There are 4 nested groupings, the coarsest first. Each group lies inside one group of the grouping before and may be the whole of it. The rows also spread widely along 15 directions, which tell nothing about the answers.
(in the rows, 128 means zero)
Known rows, each followed by its group in each grouping:
[134  93 146 168 109 141 112  85 215 149 161 111  97 152 104 127 122 117
 107  81 116 128 151 116 114  86 126 137 105 154  93 157 142 106 130 112
 172 121 117 141 107 180 165  83  91 126 145] : j243 j652 j233 j922
[141 109 114 148  86 126 165 124  91 140 109  57 139 205 112 142 113 111
  70 146  79 120  95  89 162 120 122 129  64 143  62  47  77 126 155 133
 124 139 184 134 174 116 145 143 109 129 133] : j947 j750 j490 j885
[ 97 158 152  96 142 149  96  81 158  75 119 139  59 163 156 103 111 142
 106  48 141 151 146  58  93 113 108 174 134 164  88 158 192 127 165 112
 111 122 118 121 125 122 134 160  98 164  95] : j243 j652 j662 j456
[106 131  97 116 145 104 121 100  65 119 149 129 160 136 125 122 117 115
 119 166 137 124 193 141 125 120 145 125  82 134 103 149  73  82 139 173
 185 116  75 115 167  57 152 138 151 179 100] : j947 j724 j340 j503
[119 148 124  98 160 124 128 164  93  93  99  66 137 133 164 133 141 137
  64 103 121  90  95  88 128 136  90 123 127 123 191 130 127 119 152  80
 108 138 194  83 153 111 138 188 111  82 122] : j947 j22 j40 j629
[ 97  83 104 134 104 132 129 174 117 101  84 131  70 130 137 138 170 105
  92 122  89  95 116  67 133 133 153  86 115 133 122  65 101 121 137 105
  78 138 144 121 188  71 122 135 167 120  99] : j243 j652 j662 j111
[ 63 123 135 121 146 100 105  75 126 125 171 125  69 185 131 127 119 109
  68  99 141 129 147 124 143 109 114 135  86 137  60 143 125 120 152 164
 196 148 121 126 126 107 141 103  96 151 112] : j243 j207 j583 j291
[198 157 104 138 149 174 135 135 178 112 106 118 120 117 152 133  96 138
 162  87 107 136 144  37  97 105 141 161 144 121 153 110 179  94 136 100
  52 119 111 153 124 176 127 165 111 107 148] : j947 j724 j340 j919
[136 160 152 146 105 136 100 138 126 161 126 125 134 179 103  99  82 131
 161 105  80 150 149 140 127 126 132 135 126 145 103 108 128 141 146 106
 123  61 136 132 121 108  89 136 147 156  79] : j947 j686 j656 j818
[128 108 109 112 121 163 129 135  96  81 112  94 126 158 139  88 152 141
  45 122 158 103 168  78  99 140 124 159 115 165 100 184 120  85 127 104
 169 130 114  94 132 114 193 176  96 162 109] : j243 j207 j823 j306
[140 110 132  90  59 129 156 189  62 145  56  78 184 155  98 119 141  92
  69 148 122 121 155  98 122 174 159 163  85 202  93 102  53 127 144 107
 142 130 108 129 172  88 162 141 137 163 102] : j243 j652 j780 j950
[118 182 141 118 174 103 112 126 219 131 140 161  76  88 170 153  95 121
 162  75 147 145 186  66  90  69 144 144 150 161 173 165 199 104 128 127
 141 133  74 160  78 186 114  99  90  76 156] : j243 j207 j583 j291
[172  93  92 115 159 165 121 149 142 124 140 109 124  93 133 145 144 105
  73  97 140  91 121  99 121 158 135 151 138  79 157 132 125  83 122 100
 112 172 111 126 134 157 166 137 109 107 158] : j947 j724 j340 j503
[153  84 136 154 111 160 109 169 178 173 132  98 105 144  96 127 157  95
  97  80  66 127 132 145 127 120 183 116 118 110 143  83 143 122 120 106
 123 109 123 129 136 142 125  96 148 105 135] : j243 j652 j662 j111
[139 138 151 101 167 154  90  76 205 133 156 138 134  76 114 154  96  89
 176  57 122 132 151 128  94 112 116 160 152 121 176 136 164 131 159 111
 110 110 113 124 103 159 108 143 137 136 137] : j947 j724 j340 j503
[108 175 127 118 179 109 121 100 137 114 111 145 158 105 168 181 114 123
 148 127  56 140 116  99 123  90 133  99 129 126 158  90 174  67 140 170
 121 146 114 155 138  92 147 141 106  94 134] : j243 j207 j823 j306
[116 104 116 198 173 150 115  91 217 155 173 114 111 136 120 141 122 104
 203 110  81 101 162 102 134  45 131  89  99 118 152 103 130 140 145 138
 123  91 154 132  98 160  69 110 134  94 135] : j243 j652 j662 j456
[137 168 187  92 121  99  88 151 178 169 123 118 125 107 119 139  98 115
 122  53 136 143 140 151 104 131 124 154 148 160 179 161 159 134 145  79
 135 108 111 131 114 157 122  93 119  98 125] : j243 j652 j233 j922
[178 177 136 162 107 122 153 149 134 139  82  57 159 185 150 137  95 162
 104 108  64 133  91  64 138 102 103 132  96 148 121  97 139 100 146  89
  84 126 181 156 151 154 160 141  76  74 136] : j947 j686 j656 j818
[146  98 122 170 149 133  97  94 170 166 187  68 147 132  95 114 149 112
 152 105 110 115 214 185 116  58 165 101  61 111 170 160 109 111 136 146
 162  70  95  97 164 123 129  94 178 127 134] : j243 j652 j233 j922
[ 72  75 116 140 132 132 110 112 124 120 162 121  61 165 122 132 169  95
  50 109  77 126 128 140 144 111 160  98  97 100  84  80 124 112 132 156
 175 137 136 108 160  76 141 121 141 146 118] : j947 j750 j490 j885
[174 136 133  95 130 167 123 190 131 141 111 123 179 101 118 110 117 114
 118 126 139 131 176 126  84 145 168 169 171 163 178 158 149  92 106  99
 170  96  77 111  81 157 142 159 115 130 136] : j243 j652 j233 j922
[150 101 140 128 125 185 109 105 165 133 134 104 131 155 106 108 131 113
 100  76 117 127 144 104 110 136 128 175 121 141  94 145 145 116 142 108
 138 125 115 130 107 156 157 137  97 159 123] : j243 j652 j233 j922
[212 151 119 127 139 143 102 158  82 167 123  61 206 140 108 120  99 144
 135 116 113  93 112 161 145 163 108 129 115  81 182 123 104 103 144  92
  67 100 147 111 169 117 127 144 153 108 113] : j243 j207 j583 j291
[138  97  91 149 158 162  94  79 140 108 201 138  87 144 111  93  91 133
 149 127 184  90 179 130 115 106 108 129 133 101 118 171 124 107 129 128
 154  85 117  86 106 143 105 150 141 165 117] : j243 j207 j823 j306
[112 109 115 125 167 187 127 184  89 126 139  92 123 197 128  94 133 113
  70 135 111  97 105 115 145 145 126 141 150 113 130  97 135 143 128 116
 173 104 194  77  59 137  83 199  93 122 111] : j243 j652 j233 j922
[116 164 158 121  68  73 159 116 170 132  90 140 148 112 120 159  62 107
 165 142 134 149 180  69  91  82 120 142 117 251 115 138  97 121 147 105
 170 101 110 154 115 151 141 120 109 128 129] : j947 j724 j340 j919
[204 138  99 107 144 161 126 169  76 134 122  73 165 148 124 114 101 134
 104 129 139 109 118 127 131 155 137 152 127  89 165 105 129  99 131 112
  91 113 131 101 152 135 124 169 136 118 138] : j243 j652 j780 j950
[132 114 175 120 112 143  92 132 187 158 125 107 119 136 108 130 136 111
  71  46 104 127 108 134 117 150 118 155 137 144 124 151 152 122 139  76
 145 140 132 136 109 156 164  93  90 115 122] : j243 j652 j662 j111
[ 86 136  98 127 164  79 123 137 119 113 172 158  57 133 159 148  94 123
 100 157 161 107 138 116 136  90 131  89 139 117 142 124 138  91 113 155
 189 132 125 110 109 127 107 120 112  89 145] : j243 j207 j823 j306
[102 148 127 181 164 125 136 126 176 187 154 144 140 164 122 147  95  91
 184 141  50 147 164 109 146  69 162 116 107 141 107  78 126 129 132 172
 182 102 124 172  60 146  72 106 101 108 126] : j947 j724 j340 j503

New rows, each followed by its group in each grouping:
[133 127 117 151 144 175  82 157 135 154 166 142  39 208 114  64 104 131
 124  76 137 128 162 112 138 145 147 157 138  96  78 125 155 153 132 113
 119  85 118 124  84 140  58 129 133 159  80] : j243 j207 j583 j291
[122  99 147 119 132 165  92 107 184 120 122 139 131  81 107 152 142  89
 144  70  68 120 124 131 102 131 129 120 154 119 164 102 146 120 150  94
  97 110 135 117 137 108 131 150 162 142 111] : j947 j724 j340 j919
[146 182 145 121 170 154  89 129 135 123  98 149 181 105 145 143  98 143
 198 102  45 135 100 124 114 125 118 106 175 110 192  92 185  96 146 114
  63  86 140 129 127  87  99 172 144 113  92] : j243 j652 j662 j456
[209 149 116 135 120 154 133 208  89 158 119  88 195 150 112 106  84 145
 125 165 106 125 132 161 118 131 160 125 158 123 190 111 141  83  98 103
 150  62 130  95 107 146 118 166 134 100 137] : j243 j652 j780 j950
[139 188 142 140 114 101 122 121 130 131  96 113 126 163 141 137  92 143
 154 101  52 171 138 104 120  85 147 113  99 145 127  82 156 106 155 133
  84  85 125 146 181  87 122 138 151 122 103] : j947 j724 j340 j919
[ 91 135 141  65 119  84  93 124  64 107 109 154 119 108 127 173 109 104
  68 112 101 120  53 161 145 188 101 104 147  99 130  75 110  98 156 120
 108 156 148 112 197  35 150 141 157 143  94] : j947 j724 j340 j503
[164  75 123  76 123 203 134 113 125 100 112 106 178 103  95 152 113  77
  97 119 129  92  79 103 111 177 103 170 166 132 137  82 121 118 149  97
 110 147 163  96 110 153 147 199 114 154 147] : j243 j652 j662 j111
[133 126 133 153  81 130 138 113 131 120 103  85 117 186 110 122 100 129
 134 124  88 122 132  89 126  91 117 112  90 172  99  83 113 135 158 111
 100  81 174 115 163 113 120 155 146 137 105] : j243 j207 j823 j306
[104 145 152  90 147 167  77 108 137 106 120 161 137 111 121  96 117 120
 170  83 130 133 182 118  85 142 125 158 159 162 139 166 150 133 154 106
 125  78  94 104 109  87 103 170 154 190  66] : j243 j652 j662 j456
[123 111 105  87 140 165 120 196  94 105  89 175 130  93 140 133 140 102
 104 141 113 108 120  88 112 180 159 132 187 130 148  93 135  92 113 111
 123 141 102 122 110  94 124 170 130 137 108] : j243 j652 j662 j456
[136 145 112 119 149 136 120  94 118 103 127 144 130 146 154 133  94 148
  91 121 146 111 110  67 128 150  84 157 136 132  78 160 140  65 134 126
 140 173 114 155 110 137 183 137  53 137 124] : j243 j207 j823 j306
[137 112 117 117 137 147  97  81  98 119 138 136 180 119 105 126  94 125
 156 136 151  80 120 124 135 169  65 138 131 123 109 153  74 106 157 109
 111 125 135 118 138  97 135 148 129 175  89] : j243 j652 j233 j922
[ 71 108 128 107 124 124 113 131 118  75  99 146  93 107 150 156 167 109
  71 110  63 124 105 107 113 123 141  86 138 130 133  84 145  87 135 123
 127 142 138 110 179  52 168 158 147 131 109] : j947 j686 j656 j818
[128 135 139  92 142 190 104 155 144 116 106 190  90 140 133 138  89 107
 109  88  89 133  58  77 123 188 119 165 220 115 102  63 200 118 129 102
 100 144 149 147  51 148 100 176  81 137 111] : j243 j207 j823 j306
[118 176 142 131 121  95 123 100 141 141 112 172 171 121 134 139  74 132
 185 147 117 152 180  94 107 102 128 137 122 199  97 158 121  82 135 148
 166 112  63 175 112 112 145 103 100 149 106] : j243 j652 j233 j922
[100 193 136 141 140  84 104 101 113 116 116 151 122 154 152 132  81 156
 173 121  74 152 135 108 130  93 112  94 116 140 123 111 145 101 154 139
 106  90 128 141 166  63 108 136 144 130  82] : j947 j22 j40 j629
[150 103 107 112 145 165 112 138 160 131 146 125  80 115 120 123 136  91
 107  76 138 127 171  98 107 133 170 165 124 105 131 119 140 120 135 119
 110 132  83 129 134 146 123 132 145 145 138] : j947 j724 j340 j503
[103 134 128 106 131 118 109 117 119  74 121 155  80 127 150 151 111 134
  97 122  87 141  88 125 112 103 135  86 162 120 146  80 189  76 128 139
 125 112 141  96 161  81 142 165 142 121 125] : j243 j652 j233 j922
[ 84 128 178  70 128 146 102 110 158 123 108 135 119 123 116 155 132  75
  87  63  83 148 111 125 106 145 132 158 150 162 122  92 172 137 159 123
 147 137 134 125 107 113 137 150 114 147 115] : j243 j207 j823 j306
[ 80 103 133 130 147 111 109  55 193 110 162 108  62 127 131 147 141  96
 125  73 140 116 171  95 115  63 122 122  73 145 118 139 127 138 168 144
 132 133 122 119 162 129 127 104 138 131 136] : j243 j652 j233 j922
[154 143 146 111  90 128 125  95 181 128  77 141 146  88 118 168 113  99
 173  90  70 161 163  81  86 104 164 138 111 179 124  86 152  94 153 133
  69 123  67 175 183 110 163 115 156 145 130] : j243 j207 j823 j306
[ 80 123 125 122 136 111 147  74 132 119 154  82  89 198 129 125 115  97
  93 119 152 134 179  81 132  69 130 156  48 177  62 124 104 147 167 174
 187 131 130 119 133 136 121 130  99 150 136] : j243 j652 j233 j922
[106 100 118  85  95 116 131 149  76  75  85 133 123 107 132 159 134 110
  60 149 114  97  86 108 119 157 117  95 149 147 137  86 111  82 133 109
 123 146 150  94 180  68 176 170 145 132 116] : j243 j207 j583 j291
[202 201 142 130 135 150  96 177 137 151  87 139 166 125 141 110  66 172
 185  91 111 125 123  87 112 161 103 152 181 132 168 149 168  99 132  61
  49  92 119 156 101 148 111 145 111 104  93] : j243 j207 j583 j291
[ 77  86 105 142 160 152 128  97 152  94 163 112  59 168 138 114 131 108
  98 115 167  82 147  60 133  96  95 136 107 141  92 140 109 147 152 125
 160 135 168  99  94 152 102 154  93 136 124] : j243 j652 j233 j922
[190 158 117 125 118 165 125 196 136 127  80 149 141 110 140 116  95 143
 145 112 109 129 136  65  99 159 143 155 183 139 155 124 154  90 116  68
  79 106 104 148 106 147 128 163 117 119 113] : j947 j724 j340 j919
[ 90  77  98 138 115 120 124 143  90 121 131 126 129 130 111 114 150 104
 115 170 148  77 180 116 131 129 133 100  95 155 112 143  43 116 132 126
 170 111 115 101 154  74 129 129 159 159  92] : j243 j652 j233 j922
[172 170  98 109 128 112 130 137  74 127 135 119 135 160 141 103  93 148
  86 136 154 164 192 117 110 127 174 169  96 132  95 160 131  56 118 159
 164 122  37 139 165 108 178 128 118 160 128] : j947 j724 j340 j503
[117 115 153  98  83  93 122 102 162 114 138 130  96 103 104 163 103  91
  89 106 113 160 146 161  88  88 160 115 129 166 144 108 149  94 131 130
 180 101 104 100 164 120 167 123 158 135 152] : j947 j724 j340 j503
[ 87  97  88 160 148 131 128 144  87  94 115 122  84 177 160 140 171 133
  57 147  43 112  82  98 158 109 152  61 102  84 101  54 140  70 119 163
 127 150 155 121 181  51 153 143 126 108 112] : j243 j652 j780 j950
[172 167 142 107 120 133  97 143  83 119 123 101 150 151 128 114  91 162
  93 108  88 147  95 170 118 143 124 123 156 101 160 111 171  82 129 100
 116  81 146  89 164  91 147 174 144 130 110] : j947 j750 j490 j885
[129 151 127 132 170 128 126 181 155 159 119 126 121 122 144 165 108 100
 156 117  68 120  99 107 142 103 151 100 151 107 193  47 160 132 133 127
 100 118 161 135 100 144  60 134 127  55 143] : j243 j652 j662 j456
[ 98 107 120 136 107 145 115 188  67 135  97 141 130 178 116 102 137 122
  94 152  88 100 109 112 152 178 129 112 137 138  85  94  85 122 128 108
 141 112 152 121 123  64 111 148 130 155  63] : j243 j652 j233 j922
[174 112  78 145 128 175 138 162  92 104 103 135 148 132 129 121  89 137
 148 161 126  72  96  56 137 170  90 128 162 108 126  96  87 103 132  77
  67 120 172 122 118 129 108 193 122 134 104] : j947 j724 j340 j919
[ 89 100  80 157 234 164 102 114 139 138 186 100 112 143 150 108 181 103
 125 107 140  71 202  92 146 102 134 129  77  80 134 168 101 127 143 161
 155 149 110 121  99 122 100 126 113 122 114] : j243 j207 j583 j291
[ 98 161 161  91 117  96 108 177 146 115  81 124 101 103 158 126 150 130
  81  74 138 126 171  86  90 128 135 136 136 191 167 183 147 111 135  78
 139 129  97 124 140 110 162 119 118 103 103] : j243 j207 j583 j291
[103 163 102  81 178  96 143 137  91 101  98 127 166  76 173 173 135 103
 118 144 124 116 158  76 116 120 140 128 109 141 171 123 106  83 146 154
 131 167  93 135 162  81 152 156 123 110 133] : j947 j724 j340 j503
[126 130 138 104 192 194  97  80 133 113 161 107 189 139 120 106 117 117
 128 102 124 117 150 141 104 127 104 169 146 128 145 170 158 110 147 132
 182 103 133  86  67 136 132 190  93 163 114] : j243 j652 j662 j456
[145 139 133 131 158 123 101 159 158 170 119  85 155 103 135 124 161 119
 128  74 128 100 182 110 121 127 141 140  90 129 178 177 104 120 143  94
 106 136  91 144 150 128 136  86 130  94 116] : j243 j652 j662 j111
[104 135 158  89 148 129 115  81 171 125 135  97 145 111 125 148 126  90
 113  78 140 124 168 110  98 104 114 165 107 174 144 160 137 130 163 126
 164 135 116 119 114 145 151 136 104 133 137] : j243 j207 j823 j306
[116 155 100 110 162 122 131 142  91 103 121 151 128 131 175 129 117 145
  75 143 146 118 135  60 127 150 116 153 142 135  97 160 128  64 118 131
 168 177  96 150 107 116 172 143  56 127 124] : j947 j750 j490 j885
[ 94 145 159  92 141 120 113 158 107 127  76  95 192 102 137 151 158 107
  91  98  79 100 109 117 124 161  99 125 128 154 177 132  97 124 160  81
 126 138 165 114 143  73 153 161 122 112  87] : j947 j724 j340 j503
[ 94 172 142  66 144 132 106 125  63  96 108 137 136 163 148 105 126 129
  55 100 112 170 151 122 106 160 146 175 129 150  88 149 157  88 144 149
 179 130  82 117 137  58 172 174 106 187  83] : j947 j724 j340 j503
[146 114 148 107 134 156 120 155 126 192 122  98 220 122  83 142 121  69
 137 124  94 112 138 158 135 161 143 156 123 145 150 100  87 141 144 119
 159 118 127 131  92 135 109 127 125 132 121] : j243 j652 j662 j456
[131 108 122 144 194 150 130  95 216 148 175  70 133 112 134 149 143  90
 129  86 143  98 178  94 115  61 128 150  90 130 173 161 136 128 145 134
 165 143 127 124  85 207 126 114  84  80 182] : j243 j652 j233 j922
[ 92 152 125  92 165  87  74  88 126 128 164 166  95  90 131 128 104 109
 164  87 174 124 194 133 117 132 122 138 112 119 139 173 106 126 161 135
 123 123  63 130 167  80 101 101 172 162  93] : j947 j22 j40 j629
[ 93  88 146 105 152 166 107  53 149 114 160  98 140 148 100 139 124  82
 103  91 120 105 113 133 128 125  88 151 114 136 105 117 121 146 172 133
 162 132 172  93 107 129 127 161 109 163 121] : j243 j652 j662 j456
[121 126 125 138 101 100 153 107 174 144 118 112 116 133 124 140 112  99
 145 124 157 128 210  51 109  78 145 155  64 211  87 150  84 126 149 137
 151 135  77 166 139 158 141  86 108 134 141] : j243 j652 j233 j922
